The rows are grouped in 3 different ways at once. Each group adds its own fixed numbers to the row, and there is some noise. The rows also spread widely along 3 directions, which tell nothing about the answers.
Some rows, each with its group in each grouping after it:
[-12 -48  -1 -35 -33  15  23 -56  -5  26  11  -5  38  35   3 -26  12] -> J694 J437 zita
[ 30  -8  -2  -9  19  21  36 -34  -6  18  17  -9 -12 -37  -1   2 -36] -> J382 J30 pafi
[-20 -37  11   5  -8  11  56 -21   4  20   3 -39 -10  19 -36  -5 -36] -> J382 J826 nosi
[ 31   1 -15   0 -23  23  40 -37 -13  -1  18  -1   5  -2   3  -3 -29] -> J146 J556 lumuk
[  9 -19  -8   3 -20 -13  49 -14  19  -1  24   2  22  17 -24  -2 -13] -> J146 J263 nom
[ 43  11  -3   4  21  27  49 -39 -10  14  16  -6 -15 -54  24   7 -32] -> J984 J30 pafi
[ -5 -11   9   4 -18  21  69 -12  -3  -9  10 -17  27  43 -23  -5   2] -> J694 J726 lumuk
[ 22   7   3  21   9  32  66 -41  -9   1  21 -33  -7 -18   0   4 -31] -> J984 J437 nosi
[-25 -59 -22 -20 -34  -2  42 -38  -6  10   4  -3  25  29 -27  -3 -12] -> J146 J263 ninu
[-13 -52  14  -1 -19  10  74 -15  23  46  19  -6 -18   4 -20 -14 -32] -> J146 J556 zita
[ -9 -32   4   2 -34   0  55 -14  10  31   2 -15 -15  -9  -9   2 -29] -> J146 J826 nom
[-43 -60   3  -6 -30   7  70 -19   3  28  -1 -24  -1  22 -33   3 -19] -> J146 J726 ninu
[  0 -29   7  17 -12  12  81 -22  16  12  11 -30  -4  16 -40   3 -32] -> J146 J263 nosi
[-23 -56  16 -10 -24  18  78 -35  16  51  16 -27 -18  13 -17  -7 -25] -> J146 J437 zita
[ 11 -23   2 -24 -18  28  34 -59 -43  22 -22 -19 -19 -58  33  21 -23] -> J694 J437 ninu
[ -9 -32  16   2  -1  35  92 -15   1  20   4 -45 -38  26 -26   2 -45] -> J382 J437 lumuk
[ 20 -25  13 -15  -1  34  54 -36   1  53 -10 -17 -48 -54  12  10 -47] -> J146 J30 pafi
[  4 -25 -25 -24 -27  21  -2 -53 -20   6   1   8  30   9  14 -16 -22] -> J984 J826 pafi
[ -6 -60  24 -35  -1  25  28 -37 -14  49 -24 -48 -35 -12 -12  -9 -45] -> J382 J30 nosi
[-29 -53  17 -18 -42  27  69 -19 -11  29 -20 -26 -12  32 -13  -1 -22] -> J694 J826 lumuk
[ 16 -12 -14 -22 -18   2   9 -43  -7   3  18   5  46  17  13 -13  10] -> J694 J437 nom
[ 15 -18 -30 -37 -27   0  -5 -62 -11  17  26   8  46  -5  20 -18   1] -> J146 J30 zita
[-31 -58  12   1  -4  10  92 -12   8  34   6  -4 -11  13 -18  -2 -22] -> J694 J556 ninu

New rows, each followed by its group in each grouping:
[ 23 -13   7  14   3  12  65 -18   1  21  14 -13 -25 -22  11   4 -30] -> J984 J437 nom
[  4 -34  18   5  -9   8  50  -4  -1  22  -9 -18 -20  -4  -5  -5 -29] -> J984 J726 nom
[-26 -64  33  -9 -22  33  80  -8 -12  30 -27 -40 -31  34 -25 -14 -41] -> J984 J726 lumuk
[ 23   2  13   4   8  38  69 -35   0  15   7 -14 -21 -33   9  16 -23] -> J694 J437 pafi
[ -5 -37  -5 -30 -29  26   8 -42  -2  20 -15  -4  10   9  -8  -6 -21] -> J146 J726 pafi
[  7 -33   7 -11 -17  27  34 -42   0  32  -4 -21 -13  -8  -8  -6 -41] -> J146 J556 nosi
[-13 -49 -10 -33 -31  15  45 -37  -5  19  14  -9  20  53 -15 -17 -12] -> J146 J30 lumuk
[-10 -26  16   4 -12   1  59   3  14   8  10  -8  24  30 -21 -12   2] -> J694 J726 nom
[-11 -37  20 -14 -22  31  62 -23  -2  35 -18 -14 -19 -13   0   4 -29] -> J694 J826 pafi
[  1 -38  19 -28  -1  29  53 -30   1  42  -6  -8 -14  -8   8  -6 -17] -> J694 J30 pafi
[ -7 -11  -3   3 -11  23  55 -20  17   1  18  -1  19  21 -30  -3 -15] -> J146 J726 pafi
[-18 -35 -14 -25 -54  16  32 -39 -14  16  -1 -15  16  38  -8  -7 -22] -> J146 J826 lumuk
[ -4 -27 -26 -15 -15  15  22 -61 -29   0   8  -7  21  -6  16   3 -12] -> J984 J437 ninu
[ 19 -31  -5 -22 -18  -3  25 -32   2  30  13  -4  -2 -13   8  -6 -18] -> J146 J30 nom
[ -1 -27  15  -4 -33  32  64 -18 -15  17 -20 -37 -25  -3 -11   9 -38] -> J146 J726 lumuk
[-45 -63  12   3 -27  12  97 -16   1  50 -10 -30 -46 -17 -19  16 -43] -> J146 J826 ninu
[-25 -42  18 -13   1  33  75 -24  19  33  10  -5   1  40 -18  -9 -12] -> J694 J437 pafi
[-16 -49   8 -28 -31  28  36 -36  -7  35 -18  -9  -3   1   3  -5 -20] -> J694 J826 pafi
[ -9 -53  45 -14 -19  17  65   0   1  49 -39 -32 -40 -17  -7  -3 -28] -> J694 J726 nom
[  8 -43  14  -1  -5  30  43 -40 -11  31  -4 -23 -26  -9  -2 -16 -48] -> J984 J556 nosi
[ 21 -10  28 -15 -27  37  51 -26 -37  12 -41 -36 -33 -41  14  12 -33] -> J694 J726 lumuk
[ 52  20 -12  16  22  24  38 -26   0  -2  25   6 -10 -40  -7   3 -43] -> J382 J556 pafi
[-25 -27 -19   2 -21   5  52 -31  -1  -7  18  -7  31  19 -27   4  -6] -> J146 J726 ninu
[-21 -24 -14  11 -28   7  79 -29  -5  16  14 -15  -9 -20 -13  21 -27] -> J146 J826 ninu
[  8 -32  25   7 -21  23  98 -15  -5  24 -17 -38 -53  -9 -20  18 -54] -> J146 J263 lumuk
[  6 -10 -31 -15 -49  14  23 -48 -21  -5  11  -9  30  17  -2   0 -18] -> J146 J826 lumuk
[ 12 -27  -3 -34  -5  20  22 -44  -1  22  11   9  25   5  11 -15  -2] -> J694 J30 pafi
[  5 -45  -7 -40 -33  11  15 -56 -10  42   8  -5   6 -23  17 -12 -16] -> J146 J30 zita
[-42 -49  -1   0 -39  -1  78 -21  24  31  29  -8  17  40 -24 -11 -10] -> J146 J826 zita
[ 26  21 -21  16 -22  -8  40 -20   0  -5  34   1  21 -26   2  10 -15] -> J146 J826 nom
[-23 -72  20  -7 -14  15  55 -30  -2  24 -10 -33  -5  41 -29 -14 -33] -> J984 J263 nosi
[-10 -27 -25 -17 -35   5  17 -47 -19  -4   2  -4  36   0  -7   1  -8] -> J146 J726 ninu
[ 32 -14   8  -8  -8   3  49 -20   1  37   6 -15 -32 -53  14  13 -33] -> J146 J30 nom
[-42 -61  23 -23 -23  22  44 -24   7  25 -16 -33  28  70 -39 -26   0] -> J694 J726 nosi
[ 17 -21  22   5  -6  -4  69  -2   3  15   3 -12  -8  -6  -7   7 -15] -> J694 J263 nom
[-18 -66  19 -24 -17   2  28  -2   1  32 -19 -22  -9  30 -27 -17 -28] -> J382 J726 nom
[ 20  17 -18  11 -17  21  41 -36  -4   1  18  -1   7 -37   3  15 -27] -> J146 J826 pafi
[-37 -50  -1 -16 -24  11  54 -26  -7   7  -5  -9  28  27 -19  -5   5] -> J694 J726 ninu
[ 29 -22   5  -3 -11   3  34 -28 -12   8   4 -22  -8 -36  -4   3 -35] -> J382 J263 zita
[ -7 -19 -29 -12 -22  12  34 -60  -9   2  23  -3  27   2  -3   5  -8] -> J146 J437 ninu
[-25 -73  31 -31 -43  21  43 -28  -3  61 -33 -32 -31 -10 -13  -8 -34] -> J146 J726 zita
[ 11 -36  21  -5  -8   9  53  -7   7  36  -6  -5 -21 -12   4  -8 -26] -> J694 J556 nom
[ -8 -17 -23 -12 -25   5  37 -50  14   4  44   3  48  38 -13 -17   3] -> J146 J437 zita
[  5 -11 -25 -11 -23   4  16 -45 -35  -7   4 -12  14 -31   5  14 -29] -> J382 J826 ninu
[ 28  -6  -5  -4 -14   0  11 -25 -14  -4   0  -5  21 -12  11  -6 -14] -> J984 J726 nom
